Each cloud of rows lies close to a flat space through zero, with a little noise off it, and is much wider in some directions of that space than in others. After each cloud: how many dimensions does that space have?
In the rows, zero is written as 128.

[[161  95 148 106 131 105 122  97 158 118 121 146 126 159 153 106 151 126
  146 119 124 160]
 [152 144 147 128 108 100 198 142  99  99 187 105 125 114  87 177 134 133
  111 135 167  68]
 [118 140 130 136  98 116  99 126  68 118 123  91 103 115 176 152 138 143
  111  65 127 133]
 [108 126  98 114 117 111 144  99 111  92 104 164 125 166  88 148 119 145
  133 143 135 120]
 [110  77 105 124 112  85 144 104 134  79 135 219 137 173 148 147 136 137
  134 137 183 108]
 [128 125  98 127 113 152 120 146 107 133 172  82 108 132 165 122 124 156
   77 144 191 107]
 [149 112 155 170 128 166  98 130 117 156 153  73 140  90 164 135 112 125
  120 102  34 145]
 [156  50  97 148 159 162 151 128 161 196 173 154 210 138 136 116 134 119
  156 105 105 142]
 [139 114 138  79 157 133 164 172 124 135  84 104 120  89  99 114 137 125
  136 152  69 125]
 [160 111 123 140 132 126 163 149 125 109 102  94 172  97 135 112 135 120
  141 158  98 166]
 [155 113 128 192  68 119 172 128  90 117 107  94 185 113 102 127 104 139
  190 117 166 150]
 [ 95 114  84 146 123 144 106 124 158 159 127 155 120 156  91  85 110 157
  134 178 143  98]
 [150 119 114 119 162 155 115 104 184 112 134 164  95 165 128 112 190 161
  101 140 119 170]
 [107 113 109 158  53 114 113 116  49 117 117  80 145 152 204 126  99 140
  127 154 151 107]
 [128  76 130 180 127 131 103 165 158 159 132 159 111  98 171  87 128 134
  145 115  93 111]
 [116 146 171  71 148 118 164 167 140 115 126 146 141  96 125 158 201 130
  147 133 144 118]
 [ 85  93  65  84 127 106 146 101 156 116  83 169 146 156 133  68  57 134
  112 194 163 164]
 [101 112  95 132 109 140 105 105 102 143 130 117 147 152 101 140 123 153
  131 139 141 116]
 [162 109 149 153 119  83  95  71 184 154 194 130 116 150 162  96 163 121
  101 101 182 164]
 [132 124 148 109 108 104 122 144 104 148 143 118 148 142 174 131 146 103
  158 120 179  89]
 [116 145  84 118 134 127 150 165 118  72 110 102 155  93 110 121 103 154
  134 164 109 125]
 [168 112 171 104 141  84 163 136 174  93 128 128 163  86 123 113 120 100
  160 137 136 163]
 [142 111 212  71 172 177  91 176 182 117 170 162  60  95 173 157 146 137
  121  80 108 104]
 [140 123 169 124 160 165 150 164 163 136 165 180 120 128 150 147 141 117
  146 123  77  76]
 [136  83 132 192  64 138 105 118  86 114 131 129  81 152 160 145 131 157
  104 134 189 115]
 [142 128  92 133 108 102 150 131 135  93 124 109 104 122 160  78 104 163
  106 115 170 160]
 [ 97 114 133 103 171 148 121  88 225 170 119 219 124 150  67 100 134 142
  144 130  98 164]]
	17

[[179 152  42 137 127 148 110 188 154 102 143 157  91 104 172 177 125 184
   90 100  77 129]
 [107  72 135  91 142 147 134 137 171 129 127  99 133 142 105 137 126 139
  126 141 117  88]
 [117 101  63 130  81 108 128 167  68 166 105 194 149 117 124 142 177 147
   93 151 138 156]
 [142 124 176  87 117 115 122 136 152 150 130 104 130 113 122 172 156 145
  136 168 127 138]
 [108 187  96 148 138  81  83 104 112  93 152 134 163 157  66 136 138 114
  131 165 146  71]
 [113 137 100  61 128 131 157  81 115 186  97 138  94 140 108 111 155 107
  111 115 102 141]
 [138  92 143  90 153 154 118  95 148 129 111  69 170 166 125 181 130 141
  148 109 181 161]
 [131 148  71 123 116 119 131 149 130 149  71 144 111 136 149 138 136 136
  160 173  72 127]
 [120 101 103 147 160  94 193 137 120 162 133 121 146 144 171 122 123 156
  123 175 156  91]
 [ 89 141 186 106  90 139  99  75 118 155 119 128 159 167 137  63 107 155
  168 130 159 130]
 [ 91 183 120 150  51  85 201  87 117 156  96 134  93 151 156 180 125 114
  139 108 102 125]
 [152 203 129 131 116 147 138 144  69 117 124 103 137 102 146 102 131  82
  126 107  70 136]
 [128 177 144  93 133 140  98 130 151 170  93 123 103 100 156 129 130 140
  109 132 121 209]
 [154 104 128 126 103 154 122  59 132 140 113 114 127 141 115 161  70 139
   99 132  65 127]
 [157 163 119 156 142 144 126 111 129 125 132  71 137 110  73 129 158 132
   97 156 124 133]
 [158 175 126 124 126 157 133 123 101 182 128 104 119 157 113 130 121  98
   92 119 150  91]
 [138 202 155 138 134 133 121  81 153 127 137  88  91  72 156 106 123 116
  157 192  87 141]
 [110 107 138 153 124 184 164 174  40 115 123 129 104 153 125  87 141  93
  132 192 139 160]
 [158 183 135 212 149  67 155 124 116  89 140 113 132 144  69  95 104 127
  141 132 110 120]
 [ 95 130 120 152 151 110 102 109 141 116 133 110 128  94 143 151 194 111
  167 102 102 149]
 [ 87 120  56  70 127 129 166 147 137 110 129 102 119 113 131 109  89 123
  167 123 188 138]
 [130 101 145 113 153 134  86 153 123 220 141  86 115 177  96 196 114 152
  123  80 139 149]
 [131 142 159 125 206 129 121 131 166  92 154  80 134 149  99 131 104 128
   97 152 130 105]
 [112  61 103 148 173 110 187 155 148 109 158 107 110  76 144 116  96 157
  110 175 114 145]
 [144 111 130 142  95 149 155 125 153 155  57 133 138 124 145 124  52 114
   86 134 157 148]
 [ 60 106 165 153 157 141  94 132 142 135 158  91 166 166 124 115 183 169
  124 106 106  84]
 [149 162  94 140  92 119 136 131 142  84 117 170 103 123 100  77 161 177
  148 131 127 158]]
	20

[[124 120 126 129 119 121 126 126 136 132 134 139 124 129 131 125 125 130
  129 128 114 119]
 [110 121 103 165 137  94 142  75 159 113 128 138  74  82 146 130 178 127
  122 116  77 124]
 [120 151 136 141 148 117 128 106 128 104 111  98 105  90 132 123 165 116
  111 121 119 149]
 [133 156 145 130 144 141 114 126 115 106 103  87 132 122 124 122 134 122
  114 129 145 145]
 [132 142 132 117 127 142 123 142 116 130 131 125 142 133 127 130 123 120
  132 127 142 134]
 [115  92  84 140 101 109 157 110 161 150 164 186  90 118 140 147 140 138
  149 113  93  91]
 [123 104 100 131 112 113 149 119 142 149 150 163 105 132 141 140 137 130
  137 121 110 110]
 [137 108 113 122 110 122 129 143 133 146 140 153 127 149 131 135 108 136
  141 132 126 111]
 [105 146 127 157 153 112 136  81 138 100 108  98  89  83 136 120 181 118
  112 118 102 138]
 [135 178 163 132 163 134 113 114 103  91  91  71 142 112 116 111 147 112
  103 124 145 159]
 [115 130 109 153 137 108 149  86 147 110 128 129  85  88 141 133 173 118
  125 114  88 124]
 [152 117 148  89 109 151 118 185 105 147 138 136 183 178 119 126  72 140
  146 140 164 124]
 [133 161 161 122 148 136 109 140 105 104 101  83 146 118 113 114 133 119
  111 130 150 156]
 [149 136 165  90 123 157 103 191  87 146 127 109 203 185 102 119  62 130
  135 151 184 132]
 [124 101  99 129 105 118 139 121 144 152 149 163 109 134 143 137 118 133
  145 122 111 111]
 [141 113 130 107 115 141 122 155 130 144 144 147 156 153 123 129  93 133
  137 135 146 112]
 [108  75  67 153  92  94 164 100 175 153 172 209  69 119 153 154 154 139
  147 113  76  89]
 [147 125 143 108 111 152 113 173 107 148 139 129 174 174 113 135  78 130
  135 143 161 119]
 [138 124 146 106 123 147 113 151 111 134 125 123 168 154 127 136  96 132
  129 132 152 136]
 [131 144 145 120 136 138 111 138 116 123 115 102 147 130 119 118 124 114
  120 136 151 138]
 [130 138 135 139 141 125 125 116 121 117 116 108 129 117 126 123 132 123
  123 131 134 142]
 [121 122 126 133 130 127 134 115 128 126 127 134 106 111 133 120 140 126
  127 119 117 132]
 [123 110  99 145 122 110 150 104 150 133 140 157  91 110 134 132 150 131
  132 125  97 116]
 [132 122 114 128 121 127 138 122 137 135 134 139 125 122 134 129 130 127
  132 126 120 121]
 [115 129 104 170 142 102 151  64 157 105 129 131  57  75 148 138 195 125
  113 109  73 129]
 [ 86  98  67 181 131  74 178  42 183 123 147 173  21  63 164 139 218 126
  130  95  43 111]
 [125 135 138 123 129 136 118 141 120 126 127 118 137 127 129 123 120 127
  120 138 141 128]]
	2

[[115 113 164 106 177 136 149 133 132 125 151 141 132 131  94 103  88 150
  126  94 155  89]
 [127 134 147 123 149 138 141 153 137  78 146  98 117 156 100 113 100 149
   97  59 139 136]
 [116 118 139 107 127 132 142 141 140 100 139 111 129 128  94 125 106 135
  111  99 146 111]
 [140 151 126 167 123 130 136 119 135 128 127 124 114 144 154 128 149 130
  104 115 101 147]
 [142 136 154 148 179 139 151 123 105 177 176 172 143 150 131  94  86 118
  165  99 163 132]
 [151 130 152 139 159 141 144 147 123 139 163 145 147 139 118  96  77 134
  144 108 162 140]
 [151 115 131 146 152  91 113 135 142 105 110 172 123 119 138 129 171 176
  106 113  94 121]
 [120 134 106 119 152 118 119 122 141  51 100 122  76 142 145 137 189 153
   63  95  78 131]
 [144 144 139 123 104 154 142 154 154 128 128 102 155 125 128 121 102 129
  130 135 138 145]
 [165 159 134 195 137 147 148 156 122 204 157 151 147 123 126 132 110 127
  141 119 164 127]
 [104 107 140 132 163 104 122 106  94 157 141 157 115 129  99 136 127 132
  139 106 141  81]
 [ 95 151 119  91  54 174 142 117 154  99  95  31 128 128 139 138 114  84
  104 187 108 159]
 [112 131 103 117  98 139 132 127 116 138 135 105 119 119 118 150 127  89
  129 145 154 123]
 [169 135 152 160 119 104 149 149 165 117 144 163 156 132 125 115 139 166
  112  70 121 139]
 [113 129 124  91 119 143 138 125 144  86 130  94 123 145 130 117 116 119
  124 115 125 139]
 [131 106 121 102 118  97 106 132 135  59 110 136 125 125 128 123 150 143
  107 124 105 160]
 [160 142 157 178 151 102 118 124 138 140 113 165 143 143 156 115 150 177
  128 106  81 145]
 [113  87 109  85 122  90  99 114 133  39 106 122 101 129 123 129 160 148
  107 127  93 129]
 [126  98 109 124  89  86 106  92 127  74 104 142 110 122 153 127 167 120
  111 184  76 160]
 [158 122 107 152 192 109 113 158 144  69 134 155  83 146 139 129 170 190
   90  65 111 109]
 [131 143 122 131  80 122 129 123 134  94 110 113 132 130 142 132 146 110
   97 132 101 184]
 [ 98 125 147  85 116 124 132 117 135  54 107  97 119 139 111 120 127 131
   78  99 100 153]
 [127 135  75 132 150 111 102 128 118  75 118 119  71 155 156 150 196 135
  102  81  99 139]
 [123 108 146 116 181 141 143 142 108 166 171 156 137 122  90 111  73 126
  159 113 190  80]
 [137 138 105 119 129 147 151 145 157  77 145 107 103 142 132 127 138 127
   91  99 138 127]
 [161 143 103 158 170 134 119 135  99 138 147 174 108 131 165 115 134 112
  128 155 134 169]
 [141 133 123 113 119 145 140 147 150 107 140 108 140 135 133 113 110 125
  135 121 140 143]]
	11

[[126 104 143 140 102 137  89  44  94 193 104 124 177 156 130 102 131 100
  147 125 117  58]
 [126 109 132 131 129 141 148 132 119 151 128 113 113 151 120 122 138 137
  125 125 104 109]
 [126 121 139 113 142 120 110  92 126 148 124 120 144 146 141 122 110 131
  153 132 106 120]
 [139  98 118 117 119 140 104  97 132 147 133 147 155 149 146 113 136 118
  135 117 132 114]
 [ 96 125 177 139 150 141 159 133  98 144 118 111  99 149 115 110 114 156
  104 125  98 141]
 [138 129 104 151 117 144 181 183 128 107 141 119  79 133  87 141 161 131
  103 125 125 126]
 [196 110  30 153  90 143 174 217 163  70 156 130  78 130 111 163 208 119
   79 132 163 130]
 [155 105 110 135 101 125  79  47 112 173 106 118 185 154 150 119 143  94
  149 138 129  64]
 [130 148 115 132 130 132 153 150 136  88 156 144  95 130  83 143 127 118
  144 126 120 143]
 [ 91 152 165 100 149 109 101 125 141 127 122 144 156  78 152 122  83 138
  149 123 143 157]
 [125 122 146 138 128 146 128  55  94 145 143 134 122 192  79 117 115 101
  174 127  78  93]
 [126 150 116 130 128 120 146 185 147  99 132 125 110  90 124 147 131 136
  115 131 148 149]
 [ 97 145 161 120 153 123 141 126 122 141 129 115 116 130 108 125  96 140
  156 131  91 126]
 [176 123  77 147  88 123  93  67 122 140 124 124 163 150 119 138 158  75
  160 141 134  66]
 [133 109 106 157  96 155 166 177 119 138 126 123 103 122  95 124 175 127
   90 117 141  96]
 [150 135 104 140  94 110  76  75 123 152 102 123 187 106 147 132 143  87
  149 138 157  75]
 [ 82 142 165 103 168 129 173 219 151 102 141 135  82  85 129 130  98 182
  105 115 124 201]
 [130 103 124 125 117 131 112 124 128 153 113 126 154 122 162 116 140 131
  108 123 149 116]
 [132 174 128 161 131 121 170 168 116  86 129 105  80 119  81 155 137 124
  115 145 121 141]
 [150 121  93 162 100 152 170 173 124  94 144 138  89 133  83 137 178 112
   90 121 148 123]
 [153 130  78 114 126 121 139 186 173  86 152 141 113 104 139 152 146 133
  125 128 150 156]
 [119 133 141 100 160 115 128 163 151 100 135 138 118 109 163 131 103 161
  115 126 137 191]
 [128 119 123 124 118 141 122 101 126 132 145 151 134 141 107 121 125 107
  152 116 122 113]
 [163 100  86 135  86 150 104  69 127 130 149 165 156 159 102 121 157  75
  158 115 140  78]
 [100 132 193 137 148 134 124  66  80 161 110 114 131 169 118 103  98 134
  128 131  90 123]
 [142 116 113 142 113 124 132 168 128 157  94  95 135 104 165 130 163 149
   80 134 154 109]
 [105 128 122  95 149 129 159 237 177  88 150 153  99  70 154 133 119 175
   98 107 158 199]]
	7

[[126 139 127  99 128 119 133 131 131 122 102 122 116 108 160 119 148 140
  156 135 160 134]
 [139 126 129 118 152 129 116 128 108 136 131 134 139 111 131 156 134 131
  124 127 154 136]
 [154 157 160 145 152  93 102 125  96 122 142  94 149 132  88 126  92 115
  131  83  93 120]
 [120 132 121 116 105 114 150 132 134 120 122 121 102 140 134  96 135 132
  153 137 124 124]
 [115 106 126 109 139 148 133 130 155 114 102 121 111 137 151 120 133 143
  133 147 150 116]
 [133 150 167 124 148  96 115 133 126 102  98  77 144 117 130 110 116 120
  156 104 115 120]
 [142 160 132 122 124  91 122 129  95 135 139 122 128 116 120 123 127 122
  156 108 125 137]
 [113 121 132 141 126 147 123 135 170 115 104 124 128 129 144 117 118 128
  119 124 109 114]
 [114 173 167 152  89  91 139 147 147  97 108  57 190  87 148  87 145  91
  156 115  76 146]
 [145 181 177 155 157  87  81 140 116 117 105  79 189  80 123 138 105 105
  138  65  88 133]
 [122 120 119 104 104 120 156 122 126 119 137 128  90 157 124  94 136 137
  148 150 136 120]
 [104 104 120 150 104 157 147 133 169 119 131 125 135 147 127 115 128 121
   99 144 104 120]
 [127 122 148 125 162 140 105 134 152 116  91 107 144 115 146 139 120 134
  121 117 136 117]
 [125 118 126 130 136 144 124 129 139 129 117 131 136 119 137 140 129 130
  117 133 137 129]
 [143 139 144 106 125  91 144 120  82 117 145  93 132 129 115 114 139 124
  156 136 133 135]
 [132  89 129 151 169 173 104 121 146 135 133 146 144 141 116 167 108 137
   72 125 130 114]
 [137 148 156 119 150 105 115 132 118 112 103  90 141 113 134 117 121 125
  151 104 125 121]
 [115 126 122 123  96 127 151 133 144 118 118 117 126 123 152 107 149 124
  142 150 129 132]
 [113 106 102 134 108 159 142 128 151 139 139 156 108 145 129 126 129 135
  108 147 130 125]
 [106 120 109 115  86 133 165 132 150 117 127 128  99 146 144  92 147 129
  143 160 131 126]
 [153 106 102  92 156 124 133 106  69 154 165 169  86 158 101 156 129 151
  128 148 181 126]
 [120 127 138 136 123 132 133 130 148 114 115 112 136 129 133 116 124 124
  124 127 110 121]
 [159  87  94 140 185 177  89 111  94 184 178 212 113 149  82 214 102 149
   63 126 164 128]
 [129  77  81 122 130 177 137 116 126 160 161 194  88 161 112 160 131 153
   92 159 164 127]
 [139  91 107 104 148 148 136 113 103 145 148 161  96 154 116 149 129 148
  114 156 170 126]
 [142 108  97 107 159 151 112 118 111 158 132 184 100 125 134 171 131 150
  117 135 179 134]
 [104 122 100 125  75 145 162 136 163 125 130 145 102 143 141  94 142 130
  134 159 120 129]]
	6

[[110 123 134 140 117 113  96 132 119 162 139  81 143 160 136  84 139 148
  139 137  86 124]
 [110 153  71 122 156 128 139 133 115  83  84 135 103 117 128 119 131 137
  100  71 118 138]
 [167 151 129 129 110 111 120 108 192  91 163 134 139 135 157 213 157  88
  136 139 172 131]
 [182 111 162 104  99 129 124  98 174 131 149 146 121 140 163 164 157  93
   98 144 152 131]
 [114 100 140  91 182 157 124 132 116 180 151 166 141 109 119 153 133 185
  114 171 115 100]
 [114 146  80 104 177 128 115 148 124  71 109 138 125 133 118 137 139  94
  124 133 132 159]
 [125 166  55 130 175  98 116 106 149 100 150  81 110 192 159 126 138 164
  172  85  75  81]
 [152 141 145 151 106 107 155  75 164 110 162 124 111 121 151 159 153 143
  141  81 126 145]
 [ 64 113  84 122 161 168 122 169 139 127  84 121 155 128  93  58 107 161
   81 170 109 161]
 [107  85 105 113 127 204 159 196 120 171  98 201 156  48  94 134  89 161
  107 212 232 106]
 [142 144 115 139  90 114  74 128 151 113 114 108 150 145 148 138 149  81
   95 130 145 150]
 [171  97 121 102 136 149 121 104 135 159 171 161 126 120  93 131 128 132
  120 177 160 105]
 [145 136  83 110 116 135 146 116 151 105 148 161 111  78  96 154 159 147
   78 133 174 152]
 [131 115 122 121 160 148  84 114 120 147 115 150 154 125 153 142 149 142
  107 135 132 138]
 [151 115 141 133  89 146 157 137 168 123 141 142 136 113  92 129  98  95
  125 174 181 129]
 [163 146 117 124 117 108 168  82 143  77 142 138  81 123 116 131 146 111
  115  77 124 149]
 [111 137 145 139 152 123  93 141 104 109  94 120 152 143 152 136 120  82
  147 121 120 153]
 [116 134 136 142 107 131  87 166 144 126  97 110 166 149 156 143 114  77
  132 157 153 131]
 [126 148 171 147 126 104  91 107  84 140 108 119 129 135 155 157 134 120
  126  65  93 127]
 [125 153 106 116 156 113 133 110 120  87 143 137 110 111  94 144 148 126
  119 107 114 158]
 [109 133 157 157 141 108 130 133  96 142 137  89 135 159 133 111  91 132
  211 110  88  95]
 [162 142 106 124 132 104 134  82  97 108 144 144  83 104 145 148 171 148
  133  59 128 132]
 [120 122 131 153 139 139 130 121  88 104 112 141 137  89  89  97 111 104
  150 123 150 182]
 [103 152  93 141 157 106  97 111  93 140 124  79 115 170 127  84 127 175
  135  72  48  98]
 [140 125 150 149 128 164  88 143 144 119  71 147 170 149 129 136  69  46
  115 151 167 129]
 [157 138 105 108 111 121 105 128 201  89 141 116 138 176 148 146 147  65
  103 165 148 139]
 [126 131 136 128 128 114 138 126 133 121 156 106 124 140 112 119 132 126
  151 138 109 134]]
	12

[[ 89 104 127  76 112 106 160 110 131 147 135  90 104 105 144 161 105 179
  154 171  89 170]
 [103  87 108 104 189 162  68  79 180  87 138 212 130  95 130  79 125 148
  153 134 117 109]
 [145 159  90 218 180  90  68 154 202 144 179 168 117 107 165 139 139  97
  144 164 123  80]
 [172 147 127 140 109 134  89 174 114 133 101 143 116 125 121 113 135 111
   93 122 147 102]
 [136 154  97 138 190 154  38  73 173 137 184 136 130  64 166  88 142 139
  128 197  68  41]
 [140 137  80 161 140 151  85 127 113 141 143 161 115 104 137 131 131  92
  132 148  98  93]
 [ 53  76 159  52  96 125 214 101 112 124 105  80 165 143 114 137 114 209
  135 111  67 208]
 [148 134 144 136 105 145 161 161  97 121  97 122 123 161 109 151 119 108
  121  90 150 160]
 [116 133 105 149 154 107 145 139 157 159 149 101 112 124 143 173 120 132
  157 147 105 158]
 [163 167  90 192 127 166 119 159  62 187 145  89 122 122 109 155 117  33
  125  98 126  85]
 [153 142 131 156 114 144 141 161 109 115 113 142 118 163 117 151 124 102
  122 104 144 156]
 [129 141 138  81 133 186 164 101  74 164 139  24 122 140  98 152 104 135
  127 114  95 171]
 [152 144 172 124  70 141 200 170  65 131  94  80 112 161 113 180  96 101
  128  86 166 165]
 [135 132 149 177  81  74 148 168 128 105 136 177 103 140 147 159 111  82
  147 124 201 113]
 [132 146 114 165 179 113  97 120 183 136 157 135 143 114 148 115 147 126
  134 145 117  94]
 [162 146  73 193 162 168  94 141 118 125 102 189 145 123 139 124 161  75
  126 120 100  84]
 [133 151 111 125 116 120 127 149 112 188 148  55 104 103 136 163 112 134
  124 163  85 132]
 [134 132 131 111 128 172 134 114  92 136 135 103 107 120 117 146 100 112
  141 121 122 135]
 [146 121 179  68  34 132 157 145  49 105  88 113 105 156  96 121 114 134
   91 107 180 155]
 [127 135 157  78 112 148 143 112 108 135 139  67 115 126 122 135 106 161
  120 141 109 152]
 [ 97 123 151 108 191  98 131 113 244 118 144 110 143 103 175 136 125 221
  155 174  78 152]
 [ 98 119 105 207 142 117  91 123 159 101 178 216 161 126 144 103 139  95
  135 124 103  77]
 [168 147 169 133 104 109 160 178 140 100  56 133 147 160 138 131 152 149
   99 108 166 143]
 [126 112 134 160 131 105 119 143 158  86 115 210 134 141 134 112 136 110
  135 107 176 116]
 [ 52  64 122 102 120 124 178  69 115  95 140 177 138 127 127 133 112 131
  182 115 123 156]
 [150 168 124 158 136 101  92 147 155 159 170  93 114 114 146 136 130 128
  113 167 117 100]
 [105  90  96  39 135 164 133  65  80 143 138  98  74 125  88 137 105 138
  156 139 132 195]]
	11

[[126 132 145 124  97 102 146 162 130 129 134 128 147 121 120 143 160 154
  102 159 127 159]
 [119 138 121 128 141 121 165 121 123 109 112 128 123 126 138  90 137 147
  173 127 133 109]
 [125 134  92 114  96 118  95 130 125 110 125 145 122 132 192 121 114 142
  135  96 123 142]
 [133 112 121 132 145 140 119  93 134 100  90 125 135 148 142 104 142 171
  129 122 159 112]
 [ 81 162 124 112 118  97  91 156 128 123 117 129 155 114 170 103 116 131
  145 154 127 127]
 [ 96 131 104 164 120 132 131 155 137 157 131 121 112 115 143 134 126 112
  151 154 113 131]
 [102 116 155 118 132  88 162 126 144 172 121 151 139 142  74 162 147 134
   89 136 146 206]
 [147 110 133 145 169 131 148 134 152 125 118 135 123 115 121 159 146 136
   95 129 151 103]
 [163 127 111 129 116 178 105 104  91  93 109 112 116  96 130 155 152  96
  111 125 135 112]
 [117 117 133 142 146  94  92 167 123 146 120 108 128 140 124 125 137 121
  107 130 129 104]
 [140  90 117 105  76  80 130  99 139 115 118 128 127 157  94 144 104 142
  121 123 127 168]
 [123 149 160 125 163 157 153 115 147 115 120 119 146 118 133 116 157 127
  129 140 151 105]
 [127 106 145 152 127 141 134 149 139 121 157 111 122 132 148 135 143 149
  138 138 155 122]
 [128 113 132 125 160 173 132 123 101 125 117 101 147 117 175 141 205  92
  116 127 123  87]
 [132 126 120 113 136 169  92 125  98 120 115 117 109  98 138 120 142 112
  144 135 144 115]
 [ 82 149 124 132 142 114 190 150 141 136 134 117 136 143 157 106 135 174
  111 178 124 121]
 [147 148 117 129 124 122 122 141 152 117 118 134 106 113 150 103 123 101
  184 121 167 107]
 [169  91 109 112 112  85 155 102 121 140 167 160 113  93 112 124 124 156
  136 146  88 115]
 [115 131 130 105 102  98 117 108 108 134  87 109 128 128 108 157 129 103
  134 120 147 165]
 [ 87 104 125 118 135 132 118  78 104 155 157  95  97  99 124 153 141  94
  103 149 117 122]
 [130  90 108 149 117 150 136  90 156 103 145 166  96  84 147 158 166 132
  146 108 161 159]
 [108 107 124 119 144 136 127 160 163 140  88 129 134 173  77 126 147  74
  109 117 132 164]
 [101 126 152 114 167 106 149 147 100 108 111 105 149 149 117 116 132 144
  142 111 134 108]
 [110 168 125 130 123 137 130  77 162 100 123 138 120 135 133  81 105 148
  142 120 150 131]
 [116 100 136 112 140 131  97 116  99 136 143 137 160 146 141 133 125 116
  122 142 141 149]
 [101 151 141  73 121 140 145 116 124 142  96  97 133 150 136 108 111 157
  135 124 105 140]
 [101 135 155 117 153 101  87 108 113 113 119 110 165 138 135  99 111 136
  149 110 121  89]]
	19
